There are 6 hidden switches. A switch that is on adds its own fixed numbers to the row, and there is some noise. The rows also spread widely along 4 directions, which tell nothing about the answers.
In the rows, zero is written as 128.
Some rows, each with its switches (1 for on, 0 for off) after it:
[134 176 102 111 132 151 139 165  92 134 145 121 185 164 152  89 176  70
 123 111 172  63 146 127 158 133 154 152 181 152 148  81 118 107 106] => 0 0 0 1 0 0
[113 190  87 127 135 145 156 145  81 135 138 134 149 190 157  96 194  92
 104 145 173  73 148 120 155 128 155 159 177 124 133  56 128 115 132] => 0 0 1 0 0 0
[ 89 175 104 147 109 118 134 156  97 144 156 163 146 190 140 121 171  87
 103 127 146  72 142 140 126 135 101 129 142 126 141 106 126 142 161] => 1 0 0 1 1 0
[127 173 104 124 100 130 120 134 119 171 166 158 151 177 133 112 214 133
 128 112 108  91 158  85 168 116 134 139 171 128 124  89 135 127 133] => 0 0 1 1 1 1
[110 174  97 136 124 136 154 151  95 143 160 139 167 181 146 111 194  95
 107 120 150  74 148 119 156 121 132 144 162 135 125  69 113 139 131] => 0 0 1 1 0 0
[102 178  84 133 121 133 154 139 103 149 159 149 138 192 141 118 198 111
 102 131 145  79 147 113 155 123 140 155 152 114 114  64 115 140 137] => 0 0 1 0 0 0
[103 170  91 124 109 127 147 148 111 163 165 157 147 183 141 142 182 106
 104 108 110  89 153 120 147 129 109 144 152 141 113 102 130 147 145] => 1 0 0 1 0 0
[104 170  79 125 130 117 156 139  92 135 174 117 182 171 131 126 195  78
 137 104  99 113 182  92 147 124 167 126 160 168  76 103 109 165 100] => 0 1 1 1 0 1
[117 162 109 142 131 113 151 128 139 146 194 149 165 188 101 120 188 101
 130  90  95  79 146 121 156 127 126 141 148 168  84 111 111 136 128] => 1 1 1 0 0 0
[109 177 117 144  77 122 114 124 160 180 180 203 118 200 130 121 211 159
 111 127 110  77 141 118 171 115  66 147 144 102 126  86 139 109 183] => 1 0 1 1 1 0
[ 85 192  64 122 102 140 153 143  73 150 142 147 117 193 171 116 201  96
  81 155 154  88 160 113 141 135 134 154 153 106 130  72 129 129 146] => 0 0 0 1 0 0
[106 181 104 127 125 104 140 117 120 139 166 158 130 192 152  98 194 104
 111 129 106  80 166 110 161 138 112 129 168 149 135  94 142 100 153] => 1 1 1 1 0 1
[ 84 168  88 139 114 125 154 140 111 154 169 160 143 183 121 147 187 103
 111 116 117  92 153 136 137 123 121 143 138 145  97 103 127 165 147] => 1 0 0 0 0 0
[110 172  92 133 103 142 145 142 118 161 170 143 166 176 130 132 203 112
 113  99 118  91 160 103 157 106 131 149 153 134  98  80 115 153 128] => 0 0 1 1 0 0
[111 162 120 141 121 137 142 149 112 147 172 150 177 178 137 109 181  99
 116  99 139  69 140 127 154 123 125 145 156 132 127  80  96 136 129] => 0 0 1 1 0 0
[ 96 180 105 140 107 107 127 127 120 169 161 182 109 195 136 123 203 140
 121 122  96  95 155 106 157 121 110 131 148 111 120  95 147 145 162] => 1 0 1 0 1 1

New rows. What belongs after each?
[102 172  99 131 113 129 140 141 102 150 159 164 128 173 148 111 188 103
 106 125 124  87 153 111 152 137 132 139 154 133 139  91 132 128 127] => 0 0 0 1 0 1
[ 76 176  57 138  91 133 170 140  96 178 171 151 144 185 142 163 218 122
  99 119  98 118 183  88 136 103 136 144 140 116  56  79 112 206 139] => 0 0 1 1 0 0
[116 178 109 129 130 104 148 118 119 151 175 158 143 183 146 108 194  95
 118 119  98  86 160 108 165 132 126 129 167 160 121 100 140 109 143] => 1 1 1 1 0 1
[118 182 106 124 129 124 145 136 122 140 168 135 161 187 146  94 194  95
 113 120 135  69 145 125 165 138 116 140 174 158 131  93 127  94 144] => 1 1 1 1 0 0
[109 195  78 111 110 107 120 132 105 151 145 154 110 198 156  98 207 105
 115 155 122  89 178  96 163 144 133 137 170 138 149 110 163  89 155] => 1 1 0 1 1 1
[114 194  79 112 112 121 149 123 118 160 163 145 132 202 156 109 224 104
 102 146 113  81 163  86 171 126 125 149 177 133 112  84 145 103 153] => 1 1 1 1 0 0
[142 172 143 134 134 114 126 114 155 140 189 167 164 176 115  84 183 107
 140  95 102  67 141 126 192 133 110 124 170 172 149 108 134  76 130] => 1 1 1 1 0 1
[ 80 181  76 131 128 103 156 117 100 143 163 164 101 198 142 117 195  97
 113 140 104  93 173 121 147 153 131 134 150 143 118 108 142 124 143] => 1 1 0 0 0 1
[ 85 176 111 156 115  97 132 150  99 120 173 163 132 187 134 103 175  75
  97 132 148  64 135 156 118 163  89 131 127 126 152 124 110 125 171] => 1 1 0 1 1 0
[113 174 100 124 139 124 141 140 101 121 160 135 149 172 141  93 185  73
 125 119 131  82 165 116 150 160 149 134 166 161 143 106 120 103 112] => 0 1 0 1 0 1
[ 92 183  87 137 122 127 153 145  80 142 154 148 130 180 163 114 194 101
  96 141 131  90 164 113 149 127 139 134 154 113 134  74 126 143 136] => 0 0 1 1 0 1
[ 91 173  80 106 133 116 151 148  80 147 149 145 158 182 151 141 181  81
 116 120 111 101 166 104 148 131 150 133 159 159 121 102 142 153 125] => 1 0 0 1 0 1
[ 73 193  73 129 123 112 159 128  76 150 141 163  90 198 163 132 190 105
  95 152 117  96 163 124 140 138 129 133 151 120 132  88 152 146 163] => 1 0 0 0 0 1
[118 164 124 157 111 130 147 130 144 138 199 162 160 176 113 104 191 103
 116  94 116  74 144 128 153 136 116 141 143 143 120 102  98 123 129] => 0 1 1 1 0 0
[108 177  89 132 105 128 132 154 106 159 157 137 169 184 137 129 209 109
 126 114 132  95 156  95 148 112 142 148 153 126  93  83 115 158 127] => 0 0 1 1 1 0
[112 182 104 127 115 132 146 146 123 164 161 162 155 188 147 120 194 111
 106 117 128  69 150 115 163 114 114 146 172 141 124  77 131 124 144] => 1 0 1 1 0 0
[133 191 100 104 111 140 138 136 128 163 152 161 138 195 163  94 207 128
 105 130 135  68 149 106 180 111 108 159 198 125 140  64 151  79 155] => 1 0 1 1 0 0
[137 175 106 114 103 132 129 116 166 164 185 176 120 190 128  94 214 131
 110 113 106  74 162 108 187 129 104 157 167 145 124 111 145  66 148] => 1 1 0 1 0 0
[106 192 100 142 107 128 150 129 110 139 163 152 122 188 150  82 209 111
  89 145 148  74 154 122 152 144 116 145 155 115 136  80 118  99 151] => 0 1 1 1 0 0
[128 160 109 120 110 123 132 124 153 153 191 154 161 174 111 118 191 105
 130  88  99  82 159 112 171 126 120 145 162 178 104 121 121 109 126] => 1 1 0 1 0 0
[ 78 169  88 153 112 121 152 145  89 128 178 148 145 174 123 128 181  74
  97 115 124  96 155 139 114 148 128 130 117 143 104 117  92 165 135] => 0 1 0 1 0 0
[125 190  87 102 146 114 148 136  99 139 152 115 169 181 157 106 195  74
 129 122 110  89 175  90 168 128 161 136 192 179 109  90 146 109 122] => 1 1 1 1 0 1
[120 157 119 148 100 133 125 158 130 149 181 152 191 172 106 116 180 102
 135  82 134  83 143 129 149 113 124 140 139 148 115 117  97 152 125] => 0 0 0 1 1 0
